The groups are shells around one centre, one inside the other: the same stretched ball of 6 dimensions in 6 sizes.
In the rows, 128 means zero.
Known rows, each followed by its group:
[108, 191, 152,  77, 145, 113, 109,  70, 126, 119, 163, 146, 111, 130,  73] -> J_705
[109, 164, 168, 100, 101, 120, 146,  88, 133, 114, 172, 105, 116,  90,  72] -> J_705
[127, 118, 157, 145, 128, 150, 176, 164, 122, 108, 115, 118, 113,  98, 100] -> J_692
[120, 176, 176, 110, 147, 127, 111, 147, 129, 110, 105, 154, 100, 139,  66] -> J_135
[102, 172, 174,  95,  66, 114, 126, 115, 148,  84, 151,  96, 127,  63,  98] -> J_86
[132, 109, 118, 138, 174, 147, 193, 106,  94, 118, 149, 135, 123, 121, 104] -> J_135
[107, 162, 149,  93, 119, 135, 146,  94, 142, 137, 167, 117, 105,  97,  96] -> J_705
[126, 114, 106, 126, 124, 150, 160, 123, 107, 127, 169, 124, 141,  96, 151] -> J_135
[111, 182, 162,  95, 150, 130, 110, 135, 139, 111, 108, 155,  97, 129,  87] -> J_135
[128, 122, 138, 135,  90, 156, 133, 178, 125, 140, 148, 119, 132,  94, 140] -> J_654
[114, 158, 170, 112,  68, 141, 110, 168, 150, 133, 144, 111, 117,  84, 114] -> J_654
[129, 109, 104, 130,  86, 154, 137, 148, 107, 138, 183, 116, 157,  85, 173] -> J_705
[137,  95,  99, 146, 232, 167, 220, 110,  89, 134, 125, 159, 103, 147, 108] -> J_705
[114, 165, 166, 105,  74, 120, 108, 128, 130, 109, 163, 112, 134,  89,  99] -> J_692
[113, 154, 157, 110, 163, 129, 173,  99, 128,  97, 122, 132,  98, 112,  71] -> J_135
[137, 111, 124, 142, 168, 143, 180, 110,  85, 119, 154, 138, 130, 130,  94] -> J_730
[131, 133, 121, 122, 138, 155, 124, 145, 110, 159, 159, 149, 124, 132, 128] -> J_730
[121, 139, 132, 113, 109, 130, 142, 102, 110, 115, 178, 118, 141,  97, 115] -> J_692
[125, 118, 136, 137, 178, 160, 196, 144, 123, 121, 107, 138,  95, 117, 103] -> J_692
[137, 122, 135, 138, 159, 139, 164, 110,  87, 128, 162, 138, 128, 136,  81] -> J_86
[134, 102, 143, 155, 121, 155, 178, 170, 110, 115, 129, 116, 127,  97, 117] -> J_654
[ 97, 203, 197,  83, 124, 120, 115, 130, 168,  99,  99, 133,  80, 106,  59] -> J_86
[124, 126, 169, 140,  64, 154, 142, 191, 142, 139, 142,  98, 120,  77, 116] -> J_705
[116, 170, 155, 100,  83, 135,  80, 157, 137, 136, 151, 134, 127, 107, 122] -> J_730
[133, 124, 131, 133, 102, 134, 130, 139,  95, 110, 165, 125, 155, 104, 127] -> J_705
[ 92, 196, 174,  71,  63, 114, 101, 109, 167, 101, 155, 104, 115,  66, 105] -> J_86
[101, 175, 161,  87, 105, 131, 128, 114, 156, 124, 147, 118, 102,  89, 101] -> J_730
[128, 147, 131, 116, 178, 135, 139, 109,  99, 120, 138, 160, 118, 147,  91] -> J_692
[125, 155, 180, 128, 126, 132, 126, 168, 126, 102, 103, 137, 109, 120,  75] -> J_654
[110, 181, 170,  97,  96, 133,  85, 171, 153, 116, 114, 138, 110, 105, 113] -> J_705
[125, 127, 143, 130,  68, 148, 126, 170, 125, 130, 161, 108, 142,  81, 141] -> J_654
[125, 123, 124, 126,  73, 152, 124, 163, 122, 138, 170, 113, 147,  81, 162] -> J_86
[ 99, 181, 169,  83,  51, 115, 107, 106, 154, 106, 175,  95, 129,  63, 108] -> J_730
[112, 164, 186, 114, 105, 137, 134, 162, 153, 114, 110, 119,  95,  96,  80] -> J_692
[110, 189, 169,  86,  99, 124,  88, 118, 142, 141, 163, 133, 111, 116,  84] -> J_86
[115, 150, 123, 101,  82, 129, 105, 123, 120, 111, 175, 122, 153,  85, 152] -> J_730
[133, 113, 143, 150, 189, 152, 197, 151, 106,  99,  91, 145, 102, 128,  88] -> J_654
[113, 151, 135, 103,  69, 127, 109, 131, 127, 103, 168, 112, 151,  75, 146] -> J_730
[122, 155, 171, 125, 177, 150, 146, 176, 138, 118,  70, 159,  78, 140,  76] -> J_86
[103, 157, 147,  96, 122, 135, 163, 100, 148, 111, 145, 113, 104,  81, 108] -> J_86
[109, 177, 190, 103,  82, 126, 111, 151, 153, 113, 130, 114, 106,  92,  79] -> J_692
[102, 180, 185,  93,  75, 124, 118, 132, 160, 111, 142, 105, 107,  79,  87] -> J_135
[121, 168, 173, 113, 129, 137, 109, 156, 134, 135, 123, 145, 101, 132,  77] -> J_135
[121, 123, 137, 130, 172, 152, 196, 127, 124, 112, 115, 132,  98, 109, 100] -> J_692
[117, 139, 118, 108, 127, 146, 140, 122, 124, 128, 156, 132, 127, 100, 142] -> J_135
[118, 139, 132, 114, 184, 135, 183,  87, 111, 102, 133, 142, 107, 122,  88] -> J_654
[125, 136, 181, 140, 131, 155, 163, 183, 141, 134, 101, 124,  86, 112,  74] -> J_730
[114, 154, 151, 107,  77, 121, 121, 120, 124,  97, 165, 109, 144,  80, 116] -> J_654

New rows. What belongs after each?
[133, 123, 146, 143, 152, 147, 157, 164, 107, 108, 109, 142, 118, 124, 101] -> J_692
[125, 126, 133, 126, 102, 157, 139, 156, 127, 153, 161, 121, 124,  98, 135] -> J_654
[108, 180, 155,  86,  59, 115,  75, 122, 135, 111, 176, 118, 145,  86, 122] -> J_654
[101, 192, 171,  79,  79, 109,  98, 100, 146, 101, 162, 114, 123,  86,  91] -> J_135
[114, 145, 145, 111, 139, 146, 159, 121, 135, 133, 141, 128, 101, 106, 102] -> J_692
[117, 147, 188, 131, 146, 151, 173, 173, 152, 117,  81, 127,  73, 109,  65] -> J_86
[123, 155, 164, 117, 130, 139, 129, 133, 125, 145, 149, 135, 106, 128,  74] -> J_135
[107, 171, 141,  89, 124, 130, 116, 115, 137, 113, 142, 138, 117, 105, 118] -> J_692
[112, 139, 132, 105,  89, 128, 157,  86, 123, 111, 191,  97, 140,  71, 122] -> J_705
[127, 111, 122, 136, 155, 163, 184, 143, 118, 137, 135, 132, 111, 110, 125] -> J_692
[120, 173, 156, 100, 147, 123, 113, 103, 115, 126, 152, 150, 114, 140,  70] -> J_654
[115, 146, 153, 118, 159, 129, 173, 118, 124,  74, 104, 133, 108, 105,  87] -> J_86
[108, 178, 197, 106, 110, 128, 129, 147, 155, 109, 111, 121,  90, 102,  60] -> J_135
[117, 150, 156, 115, 181, 136, 177, 107, 124, 107, 114, 142,  91, 127,  66] -> J_692
[118, 167, 160, 108, 181, 125, 144, 109, 118,  99, 111, 156,  98, 141,  61] -> J_135
[120, 140, 120, 108, 159, 149, 155, 100, 118, 150, 164, 142, 111, 124, 113] -> J_86
[103, 189, 164,  82, 132, 120, 114, 107, 146, 106, 129, 140, 101, 112,  85] -> J_692
[107, 184, 197, 103, 149, 120, 141, 136, 150,  78,  80, 137,  83, 114,  48] -> J_86
[142,  96, 135, 157, 141, 156, 190, 133,  92, 147, 167, 119, 125, 119,  92] -> J_705
[116, 143, 137, 110, 153, 140, 168,  97, 124, 125, 150, 130, 107, 111,  96] -> J_692
[119, 135, 111, 111, 160, 141, 159, 106, 112, 107, 141, 143, 125, 112, 133] -> J_654
[117, 151, 155, 118, 189, 149, 168, 144, 136, 112,  83, 154,  79, 131,  82] -> J_654
[110, 162, 145,  95,  65, 125, 104, 118, 133, 119, 181, 110, 142,  79, 129] -> J_692
[100, 189, 147,  74, 140, 123, 113,  98, 146, 107, 133, 145, 104, 111, 104] -> J_86
[112, 142, 133, 108, 185, 143, 193,  87, 128, 114, 129, 136,  92, 114,  90] -> J_705
[135, 125, 126, 134, 168, 140, 152, 125,  89, 116, 141, 151, 130, 138, 101] -> J_135
[107, 170, 159,  93, 121, 119, 140,  83, 133, 111, 162, 119, 113, 100,  79] -> J_654
[138, 103, 129, 149, 143, 154, 180, 130,  94, 141, 164, 125, 128, 119, 102] -> J_135
[127, 140, 171, 137, 168, 156, 160, 178, 133, 129,  84, 148,  81, 135,  72] -> J_654
[126, 118, 154, 143, 182, 144, 215, 119, 112,  98, 110, 128,  97, 116,  65] -> J_705
[ 99, 181, 141,  76, 148, 121, 137,  76, 141,  99, 140, 137, 105, 103, 101] -> J_705
[126, 165, 173, 119, 180, 136, 133, 140, 121, 127, 104, 162,  87, 157,  49] -> J_730
[113, 164, 127,  90, 154, 132, 128,  85, 120, 133, 164, 148, 115, 127, 105] -> J_730
[118, 154, 119,  95, 133, 131, 126,  78, 109, 142, 194, 137, 132, 120, 114] -> J_86
[134, 139, 158, 137, 176, 139, 150, 146, 102, 114, 109, 156, 107, 150,  66] -> J_654
[116, 158, 133, 100,  98, 130, 101, 129, 122, 117, 161, 133, 140, 102, 135] -> J_692
[100, 180, 160,  84, 109, 122, 125, 105, 149, 102, 142, 122, 110,  89,  99] -> J_692
[135, 107, 111, 140, 163, 145, 175, 118,  86, 110, 150, 140, 139, 121, 121] -> J_730
[111, 148, 134, 104, 103, 134, 137, 121, 131, 105, 153, 118, 132,  82, 135] -> J_692
[143, 106, 154, 166, 208, 167, 197, 182, 105, 128,  75, 158,  85, 154,  69] -> J_86
[125, 164, 139, 103, 133, 123,  99, 102, 101, 133, 174, 150, 134, 140,  92] -> J_86
[151,  78, 129, 178, 195, 173, 215, 164,  85, 144, 119, 144, 107, 144,  89] -> J_86
[112, 178, 134,  82, 148, 124, 108,  82, 121, 131, 166, 152, 117, 132,  98] -> J_86
[140,  76, 125, 171, 192, 179, 237, 166, 106, 130, 102, 133,  98, 118, 110] -> J_705
[137, 109, 125, 145, 116, 153, 146, 163, 100, 130, 152, 129, 142, 109, 136] -> J_135
[138,  91,  95, 145, 153, 165, 179, 132,  90, 147, 168, 136, 138, 118, 147] -> J_654
[126, 121, 119, 125,  98, 146, 141, 134, 111, 129, 174, 117, 147,  90, 147] -> J_692
[117, 137, 139, 116,  66, 145, 124, 153, 135, 132, 168, 105, 138,  74, 146] -> J_654
